The same things were measured in two ways. Each way mixes the same 9 hidden numbers, adds some noise and spreads widely along 6 directions of its own, which tell nothing about the thing.
Some things both ways: the first way, then the second way.
0.51; 0.61; 0.76; 0.05; -0.10; 0.22; 0.83; 0.26; 0.05; 0.99; 1.29; 1.47; -0.61; 0.84; 0.07; 0.60; 1.55; -1.42; -1.12; -2.03; 0.05; 0.89; -0.55; 0.33; -2.16
1.25; 1.21; 2.02; 2.82; -0.20; 5.43; 0.96; 0.48; -2.79; 0.95; -2.01; 0.43; 3.41; -0.13; 4.24; -2.83; -2.93; -2.45

4.17; 0.51; 0.85; 2.30; 0.62; 1.18; -0.74; 0.84; 1.39; -0.79; 1.80; 1.43; 1.69; 0.63; -0.35; -0.63; 1.51; 0.84; -0.59; 1.81; -2.95; 1.89; 0.76; -1.51; -0.30
1.95; -1.12; 4.22; -3.46; -0.56; 1.21; -3.20; 1.29; 5.28; -1.76; 1.29; -2.12; -4.07; -2.85; -0.98; -0.30; -1.18; 0.38

1.55; 2.55; 0.21; 1.78; -1.11; 2.03; -1.97; -0.59; 0.99; -2.00; -2.60; -0.21; -1.13; -1.23; -0.52; 1.30; 0.84; 0.52; -2.18; 1.70; 0.95; -0.42; 2.47; 0.06; 1.98
-0.88; -1.02; -2.15; -5.13; -1.89; -3.00; -2.60; -2.27; 1.59; -1.86; -2.28; -5.58; -0.21; 1.95; -3.17; 2.09; 2.78; -1.19

-0.74; 0.53; 0.08; -0.16; -0.09; -0.59; -0.21; -0.99; -1.62; 0.32; -2.54; -1.56; -1.01; -0.13; -0.86; 1.96; 1.01; 2.00; 1.53; 0.35; 0.09; 0.35; 2.14; -1.60; -0.27
1.87; -0.25; -0.47; -2.16; -5.20; 0.72; -1.39; 0.62; -3.67; -0.55; -0.01; -0.24; 3.74; 0.74; 1.55; -6.02; 1.27; -3.06

0.60; 0.14; 2.38; -0.24; -1.71; -0.38; -0.87; -1.91; -0.71; 0.12; -0.87; -0.87; 2.33; 2.35; 0.95; 2.17; 3.50; -0.01; 0.69; 2.84; -0.05; -2.12; 2.02; -1.90; 1.49
-0.65; -0.37; -0.13; 1.30; 2.28; 0.65; -0.75; 0.19; 2.68; 1.73; 2.14; 0.97; -0.34; -2.33; 1.68; -0.76; -3.07; 1.81

1.16; -1.04; -0.43; -0.14; -0.36; 1.03; -0.55; -0.13; 0.97; -1.10; 1.69; 0.12; 2.93; -0.86; -1.54; -0.78; 1.03; 0.11; -1.90; 0.59; -0.47; 1.23; -0.66; -2.12; 1.47
-0.44; -0.49; -1.23; -2.33; 2.07; 0.69; 0.06; -2.51; 0.53; -0.80; -1.88; -1.07; 2.84; 3.21; 0.54; 0.55; 2.09; 1.42

0.11; 1.71; 0.95; -1.80; 0.95; 0.52; 0.36; 0.48; 0.76; -0.88; 2.56; 2.85; -0.67; 1.33; -2.42; 2.55; 3.10; -0.79; -1.43; 1.30; 0.38; 0.30; -0.40; -0.90; 0.18
-0.64; -2.83; 0.08; -2.12; 0.99; -0.64; -0.13; -1.87; 3.17; 0.30; -0.56; -0.27; -0.51; 1.98; -1.03; -0.17; 1.42; 1.97

1.81; -0.66; -1.99; 2.09; -1.14; -0.51; -0.35; -1.04; 0.12; -0.60; -2.50; -1.20; 0.49; -1.45; 0.50; -1.63; -1.41; 2.69; 1.93; -0.95; -1.18; 1.15; 1.94; -0.09; 0.20
-0.84; 1.21; -0.49; -2.34; -4.59; -1.07; 0.13; 0.27; -0.94; -3.11; -1.82; -0.61; 1.52; 0.28; 0.14; -1.09; 1.69; -3.89

1.24; 0.49; -0.45; 1.35; -0.50; 3.06; -0.75; -2.57; 0.25; -0.20; -3.97; -1.85; -1.78; -4.76; 0.43; 1.78; -3.60; -0.83; -2.09; -2.00; -0.50; -0.43; 0.87; -1.45; -0.69
-1.63; 0.17; 0.25; -0.53; 4.97; -4.27; 1.60; -1.65; 0.35; -2.01; 0.31; 2.77; -0.70; 1.62; 1.24; 0.27; 3.31; -0.45

0.95; 1.32; -0.94; 1.63; -1.77; -0.99; 1.03; -0.17; 0.65; 0.76; -2.35; -0.71; -3.00; -1.27; 1.58; 1.60; -1.40; 0.51; 0.81; 1.17; 2.20; -1.97; 2.17; 2.11; 0.60
-0.01; 0.48; -0.17; -0.62; -1.14; -3.68; -0.39; -1.06; 0.07; -0.22; 1.08; 0.95; -2.75; -1.88; -0.85; -2.14; -2.15; -0.48

0.12; 1.78; -1.81; -1.29; -0.94; -1.19; -2.27; -2.32; -0.76; 0.52; -5.10; -2.69; -0.71; 0.94; -0.10; -0.21; 2.29; 2.08; 0.20; -0.15; -0.98; 1.16; 3.21; -3.57; 0.69
-4.38; 0.16; 0.52; 0.82; -1.13; -2.30; 0.22; 0.44; 3.70; -1.42; 1.45; 4.67; -2.07; 0.28; 2.73; -3.22; -2.08; -3.62

-1.86; 0.53; 0.18; -1.18; -1.92; 0.69; -0.63; -2.28; -2.76; -1.08; -3.68; -1.68; -0.75; -1.43; -1.30; 1.02; 1.07; -0.59; -1.06; -1.95; -0.63; 0.83; 1.90; -2.44; -1.34
-1.96; 0.97; -2.32; 1.25; 1.03; 0.76; 0.02; -0.62; -1.56; 1.24; -1.23; -0.53; 1.78; 0.57; 1.56; 0.92; -0.37; -1.66

0.64; -0.85; -0.05; -0.58; -0.74; 2.56; -0.98; -1.41; 1.29; -0.64; -1.64; -0.05; 1.34; -2.56; -1.82; 1.41; -1.66; -1.39; -0.74; -1.84; -0.32; 0.47; 1.39; -2.27; 1.39
-0.87; 1.21; -1.12; -4.44; -0.11; -1.02; 0.39; -0.78; 0.75; -1.93; -0.06; -2.06; 2.21; 1.64; -0.66; 1.82; 1.96; 0.47

2.46; 2.08; -0.83; 0.85; 1.31; 1.94; -0.29; -0.43; 0.81; -1.69; -1.15; 2.22; -0.83; -1.68; -2.46; 2.21; -1.59; -0.17; -1.58; -0.64; -0.80; 2.38; 1.17; -1.25; -0.87
-1.02; 0.68; 0.78; 1.58; -0.25; -1.16; 1.13; 0.89; 0.51; 1.60; 0.03; 5.78; -0.05; -0.86; 1.47; -0.26; -4.17; 0.94

-0.74; -1.46; 0.39; 1.21; -0.06; 0.14; -1.48; -1.95; -2.93; 0.38; -4.71; -2.95; 1.54; -1.50; -0.53; 0.51; 0.15; 2.58; 1.95; -1.37; -1.19; 2.18; 3.41; -3.31; -0.58
-1.46; 0.67; -2.06; 1.46; 2.21; -1.50; 3.04; -0.87; 1.31; -3.38; -2.74; -2.76; 1.42; 1.11; 2.86; -0.53; -0.91; -4.20

2.63; 2.20; 2.89; 1.54; 1.05; 0.78; -0.82; -4.57; 1.06; -0.68; -0.97; 1.51; 0.57; -2.67; -0.31; 4.24; 0.94; -1.79; -2.86; 1.36; 1.24; -2.46; 0.34; -0.21; 0.12
2.46; -0.62; 0.77; -2.17; 2.24; -1.28; -2.41; 0.43; -0.87; -2.34; 0.70; 0.97; 0.16; -0.42; 0.57; -1.91; 4.80; 0.54

-2.87; -2.06; 1.36; 0.24; 0.27; 1.10; -0.94; 0.16; -0.91; 2.16; 0.25; -2.03; -0.18; 1.29; 0.57; -0.90; 2.40; 1.90; 2.56; -1.67; -0.82; 0.88; 0.73; -1.11; -0.10
0.62; -1.24; 3.88; -2.52; -2.64; -1.69; -5.01; 2.71; 1.27; -1.89; 1.84; -1.93; -2.29; -2.34; -0.86; -1.26; 1.72; -3.08

2.92; 0.20; -0.85; -0.62; -1.81; 0.59; 1.44; 0.67; 1.28; 0.28; 1.12; -0.44; -1.76; -0.50; 0.73; 1.86; -1.84; -0.88; -1.16; -0.22; -0.69; -2.66; -1.75; 1.50; -0.78
-0.19; 0.40; 1.47; -1.01; 2.90; 0.81; 2.89; -1.86; 1.74; -0.42; 1.17; -1.44; -1.00; -1.08; 1.69; -1.46; 1.08; -1.37

0.90; 2.28; 0.36; -0.36; 1.50; 0.39; -0.41; 1.95; -0.58; -2.46; 0.53; 3.78; -0.29; 0.16; -5.07; 2.42; 2.23; 0.99; 0.15; -0.39; -0.11; 3.38; 2.50; -0.24; 0.02
-1.19; 0.63; -2.08; -4.69; -7.33; -1.98; -4.92; 0.57; -1.55; 0.56; -1.80; 0.32; 0.49; 0.90; -3.51; 2.45; 0.70; -1.00

-0.90; 1.01; 0.17; -0.96; 0.88; 1.25; -0.51; -0.84; 1.40; -0.16; -0.66; 2.33; -0.46; -2.35; -3.23; 1.43; 0.80; -2.06; -1.29; -2.31; 0.81; 2.79; 2.20; -2.25; 0.46
-1.69; 0.09; -0.38; -1.49; 1.32; -1.74; 0.49; -1.06; 3.39; -2.55; -1.06; 0.09; -0.83; 2.01; -0.36; 1.45; -0.80; 0.51

5.19; 2.78; -1.09; 0.96; 0.06; -0.60; -0.52; -0.24; 1.52; -2.09; 0.47; 1.43; 1.12; -0.87; -1.62; 1.56; 0.85; 0.17; -3.27; 2.67; -0.18; 0.24; 0.06; -0.87; 0.43
0.78; 0.68; -1.17; -1.96; -0.75; -0.45; -2.62; -2.28; -1.76; 2.59; -0.63; 3.44; -0.58; -0.16; -0.39; 0.05; -0.72; 2.65

1.50; 0.08; 0.30; 1.63; -3.54; 1.28; 0.45; -0.12; 0.70; -2.50; -0.83; 0.03; -1.51; -2.28; -0.01; 1.37; -1.16; 0.26; 0.16; 1.47; -0.10; -2.79; 1.66; 2.24; 1.37
2.49; -1.39; 0.27; -5.81; -2.02; 1.44; 0.47; 0.35; 1.62; -3.81; 2.02; -8.34; 1.89; 0.26; -0.97; -4.70; 4.08; -2.40

-1.83; 1.62; -0.65; 0.48; -0.64; 0.43; 2.77; -2.52; 0.42; 0.91; -0.72; 0.61; -4.67; -2.64; 1.60; 0.36; -0.97; -2.02; -2.03; -1.31; 0.83; -0.21; -0.66; -0.24; -3.34
-1.82; -0.64; -0.68; 2.65; 3.14; -2.55; 0.62; -1.77; 1.99; -0.14; -2.58; 1.93; -3.33; -0.74; -0.13; 2.72; 0.13; -0.15

0.97; 0.88; -1.06; 0.01; 0.45; -0.23; 0.36; 0.42; -0.54; 0.27; -0.84; -1.37; -0.59; -0.83; -0.54; 0.97; 0.14; 1.25; -1.40; 1.57; 1.02; 0.40; -0.34; -1.23; -0.21
-3.30; 1.27; -2.69; -1.90; -3.80; 0.03; -1.62; 0.88; 2.90; -3.20; -1.76; 0.17; -0.16; 1.33; 1.69; -0.05; 0.36; -5.59

-0.40; 0.55; 1.66; -0.54; -0.52; 2.07; -1.12; -4.18; 0.40; -1.55; -1.38; 1.66; 1.22; -1.99; -1.30; 0.91; 1.55; -2.21; -1.20; -2.55; -2.02; 1.27; 1.94; -3.21; -0.42
0.55; -0.92; 2.26; -1.85; 2.21; 0.13; -0.56; 0.72; 2.14; -1.35; 1.25; -1.01; 0.06; -0.41; -0.22; 0.84; 2.42; 1.85

-0.39; -3.36; -3.26; -0.92; -2.45; 0.92; 2.86; 1.88; -0.22; 0.94; 0.92; -2.05; 1.03; 1.30; 2.09; -2.82; -2.83; 0.38; 1.04; -1.42; -0.35; 0.15; -2.81; 0.35; -0.70
-2.20; 1.19; 0.08; -1.80; -1.14; 0.57; 1.98; 0.13; 0.32; -0.39; -0.60; 2.22; 1.60; 2.06; 0.31; 1.55; 2.20; -0.58

-0.51; 0.59; -0.53; -2.12; -0.10; 2.13; 1.33; -0.61; 0.50; -0.91; 1.30; 0.65; -0.53; -0.54; -1.12; 1.30; 0.33; -2.30; -3.34; 0.70; -0.24; 0.59; -1.63; -3.01; -1.14
0.37; -2.31; 0.38; -2.42; 1.31; 1.20; 0.16; -0.70; 1.00; 0.58; 0.97; 3.20; 2.32; 3.65; 0.68; -2.17; 3.44; 3.51

Other things, the second way, with their names:
<138>: -2.88; 0.39; -1.15; -2.66; -0.78; -2.72; -1.79; 0.40; 2.79; -2.90; 0.65; 1.84; 0.61; 0.81; 0.35; 1.20; 3.83; -1.65
<126>: 1.06; 0.78; 1.04; 0.30; -0.51; 0.65; -1.63; 0.39; -2.85; -0.43; -0.48; 2.86; 1.16; 0.11; 2.34; -2.72; 0.75; -1.62
<41>: 1.69; 0.14; -0.11; -0.29; 2.97; -1.08; 1.09; -4.13; -0.94; 0.83; -2.41; 0.24; -1.07; 0.71; 1.19; -1.43; -2.51; 0.43
<46>: -2.02; 0.34; -0.27; -0.61; 2.63; -1.78; 2.69; -4.12; -0.23; -1.20; -4.47; -0.05; 1.89; 3.51; 0.86; 2.60; 1.67; -1.06
<264>: 0.82; -0.46; -0.07; -4.74; -4.35; 2.70; 0.60; 2.51; 1.27; -3.80; 2.30; -3.45; 2.89; 0.72; 1.02; -4.87; 3.74; -3.12
<382>: -1.67; -1.29; -0.41; 1.66; 5.30; -3.28; -0.16; -2.55; 1.99; 0.29; -2.00; 1.22; -2.83; 0.60; -0.28; 2.51; 0.73; 1.17
<143>: 3.47; -0.79; 2.24; -1.63; 1.74; 0.34; -1.45; 0.92; 1.16; -1.60; -0.46; 0.12; -1.25; -1.49; -0.31; -0.71; -0.06; 2.52
<216>: -1.84; -0.33; 0.83; -0.08; 1.84; 0.02; 0.46; -0.19; 3.73; -1.17; 0.42; 2.12; -0.82; 0.37; 2.01; 0.07; 1.08; -0.81
<12>: -0.88; -0.86; 0.29; -0.51; 2.16; -2.18; -2.33; -2.40; 3.54; 0.99; 2.52; -0.20; -4.27; -2.74; 0.14; -1.30; -0.69; -0.05
<306>: 0.07; 2.02; 3.29; 1.04; 0.80; 2.01; -1.00; 0.29; -0.43; 0.55; 0.57; 0.82; 0.36; -2.42; 2.24; 0.22; -2.45; -0.68
<136>: 2.06; -1.47; 0.16; 1.76; 2.56; -1.12; 0.85; -3.64; -1.08; 2.64; -0.59; 1.38; -2.01; -1.16; 1.04; -4.04; -2.55; 1.53
<289>: -1.50; -0.06; -1.25; -2.87; -1.21; -0.99; 0.00; -1.31; 0.05; -0.89; 0.35; -0.04; 3.18; 1.68; 0.67; -0.73; 3.60; -0.83
<331>: -3.68; -1.34; 1.17; 1.46; 1.86; -3.65; 0.61; -2.05; 3.73; 0.50; 1.04; 2.96; -2.27; -0.79; 0.45; 0.13; 0.05; -0.32
<296>: 4.59; -2.41; -1.34; 0.48; 1.15; 0.64; -0.04; -4.29; -4.66; 2.08; -3.67; -2.07; 2.82; 1.29; 0.27; -4.10; 0.16; 1.92
<132>: -0.28; 0.49; 1.46; 0.38; 0.28; 2.42; 2.78; 1.08; -0.24; 0.54; -0.91; -0.45; 2.22; 0.32; 0.56; 1.22; -0.17; -0.04
<272>: 3.09; -1.08; -1.31; -1.35; 0.16; 3.32; -2.77; -0.92; -3.44; 1.33; 0.24; -4.14; 3.64; 0.14; 0.91; -2.86; 3.34; 0.73
<386>: 1.25; -0.92; 2.62; -2.82; 0.52; -2.09; -1.02; -0.21; 0.64; -2.37; -0.07; -2.36; -0.81; -0.20; -1.74; 0.27; 2.47; -0.25
<78>: 2.47; -0.53; 2.35; -3.94; 1.21; -0.46; 1.09; -0.64; 2.07; -3.67; 0.46; -2.84; -2.29; -0.65; -1.20; -1.52; 3.23; -0.25
<148>: -0.30; 1.00; -1.37; -2.07; -4.72; 2.45; -2.55; 1.73; 0.50; -2.93; -2.10; -4.55; 2.73; -0.61; 0.83; 0.15; 0.97; -3.97
<323>: -1.64; 2.90; -3.66; 1.69; -0.43; 1.49; 0.22; -2.88; -4.15; 3.57; -2.47; 1.50; 2.97; 0.30; 3.01; 0.71; -2.59; -1.49
<22>: -2.50; 1.98; 0.35; 0.75; -2.19; -0.03; 0.01; -1.44; -1.53; 1.36; -2.25; 1.29; 1.11; 0.60; 1.11; 0.98; -2.70; -2.75
<166>: -4.26; 0.56; 1.09; 0.26; -0.77; -1.60; -0.30; 0.52; 4.36; -1.31; 0.26; 1.71; -1.01; -0.40; 2.29; 0.29; -2.18; -3.66
<16>: 0.81; -1.93; 1.21; -1.36; 0.96; -0.66; -2.73; -1.64; 2.75; 2.73; -0.31; 1.38; -2.67; -0.19; -1.64; 0.98; -2.17; 3.96
<295>: 2.13; -0.23; 1.56; -1.83; 0.60; -1.67; -2.74; -0.36; -1.89; -1.64; -0.22; 1.91; -0.08; 0.06; 0.52; -2.27; 2.44; 0.10
<369>: -2.39; -1.43; 0.33; -0.09; 1.70; -5.16; -2.58; -1.91; 2.50; -0.33; -0.89; 0.25; -2.98; -0.29; -0.84; 1.80; 0.66; -1.32
<177>: -1.87; -0.07; -0.09; 0.09; 1.23; -1.22; -0.46; 0.23; 1.09; 0.60; -0.87; -1.69; 0.01; -0.25; -0.56; 3.30; 0.18; -0.59
<180>: 1.16; 0.72; -0.53; -1.41; 0.43; 2.78; 3.76; -1.73; -3.38; 0.32; -0.58; -4.00; 4.40; 2.14; 1.78; -3.48; 0.74; -1.48
<96>: 1.23; 0.59; 2.48; -0.48; 1.09; 1.23; -0.74; -0.61; -1.12; 0.01; -0.25; -2.18; -0.19; -1.08; 0.76; -0.44; 0.20; -1.20
<245>: -0.45; -0.06; 0.54; -0.37; -1.65; 1.70; -1.84; 3.31; -0.62; -1.87; 0.23; -0.69; 3.10; 0.21; 2.02; -1.22; 3.31; -3.34

Some of these things the first way, each followed by its name:
0.76; -1.29; -2.01; -1.03; -1.98; 0.45; 1.20; 0.41; -0.45; -1.83; 1.49; 1.31; 2.79; 1.41; -1.00; -1.67; -0.08; -0.19; 0.42; -2.61; -0.62; 1.48; -1.69; 1.02; -0.19 -> <132>
-1.95; -1.23; -0.80; -0.22; -0.50; 0.37; -0.23; -1.76; -1.59; 0.51; -1.67; -2.17; 0.68; -0.25; 0.44; -1.85; 1.36; 0.78; -0.45; -0.81; -1.09; 2.28; 0.14; -3.34; -1.48 -> <382>
-2.15; -1.21; 1.45; -1.38; -0.75; 1.88; 0.54; -1.10; -0.07; 0.90; -0.73; -1.17; -1.41; -0.72; 0.06; 2.12; -0.11; -0.71; 1.27; -0.61; -0.71; -1.55; 1.16; -2.14; 0.19 -> <289>
-0.07; -0.65; -2.02; -0.14; 2.21; -0.52; -0.26; -2.08; 2.34; 0.83; 1.50; 0.84; 0.81; -4.08; -2.09; -0.75; -0.16; 0.40; -1.85; -1.87; 1.46; 2.00; -1.75; -1.40; 0.80 -> <295>
-0.60; -0.84; -0.39; -0.95; 1.75; 1.02; 0.73; 2.31; 0.06; 0.07; 3.01; 1.61; 0.66; 0.74; -2.52; -0.61; 2.07; 0.16; -0.87; 0.64; -1.41; 3.61; -0.66; -3.44; -1.22 -> <16>
0.84; 1.19; 0.60; 1.68; -1.58; -0.94; 1.25; -0.49; -2.11; 1.39; -3.59; -2.63; -3.25; 0.50; 2.91; 1.54; 0.38; 0.77; 0.63; 2.78; -1.36; -0.51; 2.96; -2.22; -2.75 -> <136>
0.90; 1.07; -0.85; 2.47; -1.16; 0.92; -0.64; -3.98; 1.02; -2.94; -2.07; 0.52; -0.17; -3.96; -0.27; -1.30; 0.04; 0.25; -2.20; 0.03; -0.55; 0.46; 1.40; -0.58; 0.21 -> <148>
1.35; 0.18; 1.27; -0.49; -0.76; -1.31; -0.12; 1.19; 0.46; -0.17; 2.54; 0.44; -0.61; 0.20; -1.66; 1.69; 3.24; 1.39; 0.74; 2.27; -0.99; -2.00; 0.54; 0.36; 0.84 -> <12>
1.38; -2.49; -1.52; 0.29; -1.08; -1.74; 1.85; 0.65; 0.55; 1.51; 2.49; -0.20; 2.62; 1.14; 1.24; -1.29; -0.37; 1.08; 2.23; -0.17; -0.24; -0.34; -1.45; 0.70; 0.05 -> <78>
-1.44; -2.43; 0.22; 0.57; -3.35; 0.78; 2.83; 0.73; -0.95; 1.00; -0.57; -2.65; -2.03; 0.36; 2.94; 1.27; -2.03; -0.27; 2.04; 1.25; 0.19; -3.15; 0.40; 0.82; -0.57 -> <264>
-3.17; -2.72; -0.73; -2.09; -0.79; 0.53; -0.48; -1.56; -1.66; 0.76; -0.93; -2.23; 2.79; 1.76; -0.17; -1.65; 2.03; 1.01; 1.64; -2.31; -0.02; 1.28; -0.31; -2.34; 0.86 -> <177>
0.83; 0.33; 1.81; -0.20; -0.03; 1.34; -0.32; -1.09; -1.02; -0.27; -0.43; -0.10; 0.19; 0.56; -0.45; 1.65; 1.46; -0.42; -0.51; 0.23; -2.88; 0.52; 0.91; -3.06; -1.78 -> <216>
0.24; 1.00; -1.38; -0.13; 0.96; -2.72; 0.25; -1.64; 0.37; -0.27; 0.94; 0.77; 0.97; -0.87; -1.45; -0.26; 2.64; 1.74; -1.02; 1.98; 1.57; 0.91; -0.83; -0.97; 0.63 -> <296>
1.93; 1.73; -1.18; 0.24; 0.87; 2.43; -3.07; -1.49; 1.18; -2.39; -2.57; 0.28; -0.44; -2.51; -3.24; -0.22; 0.22; 1.89; -1.20; -1.88; -3.40; 3.61; 2.36; -3.19; 0.19 -> <166>
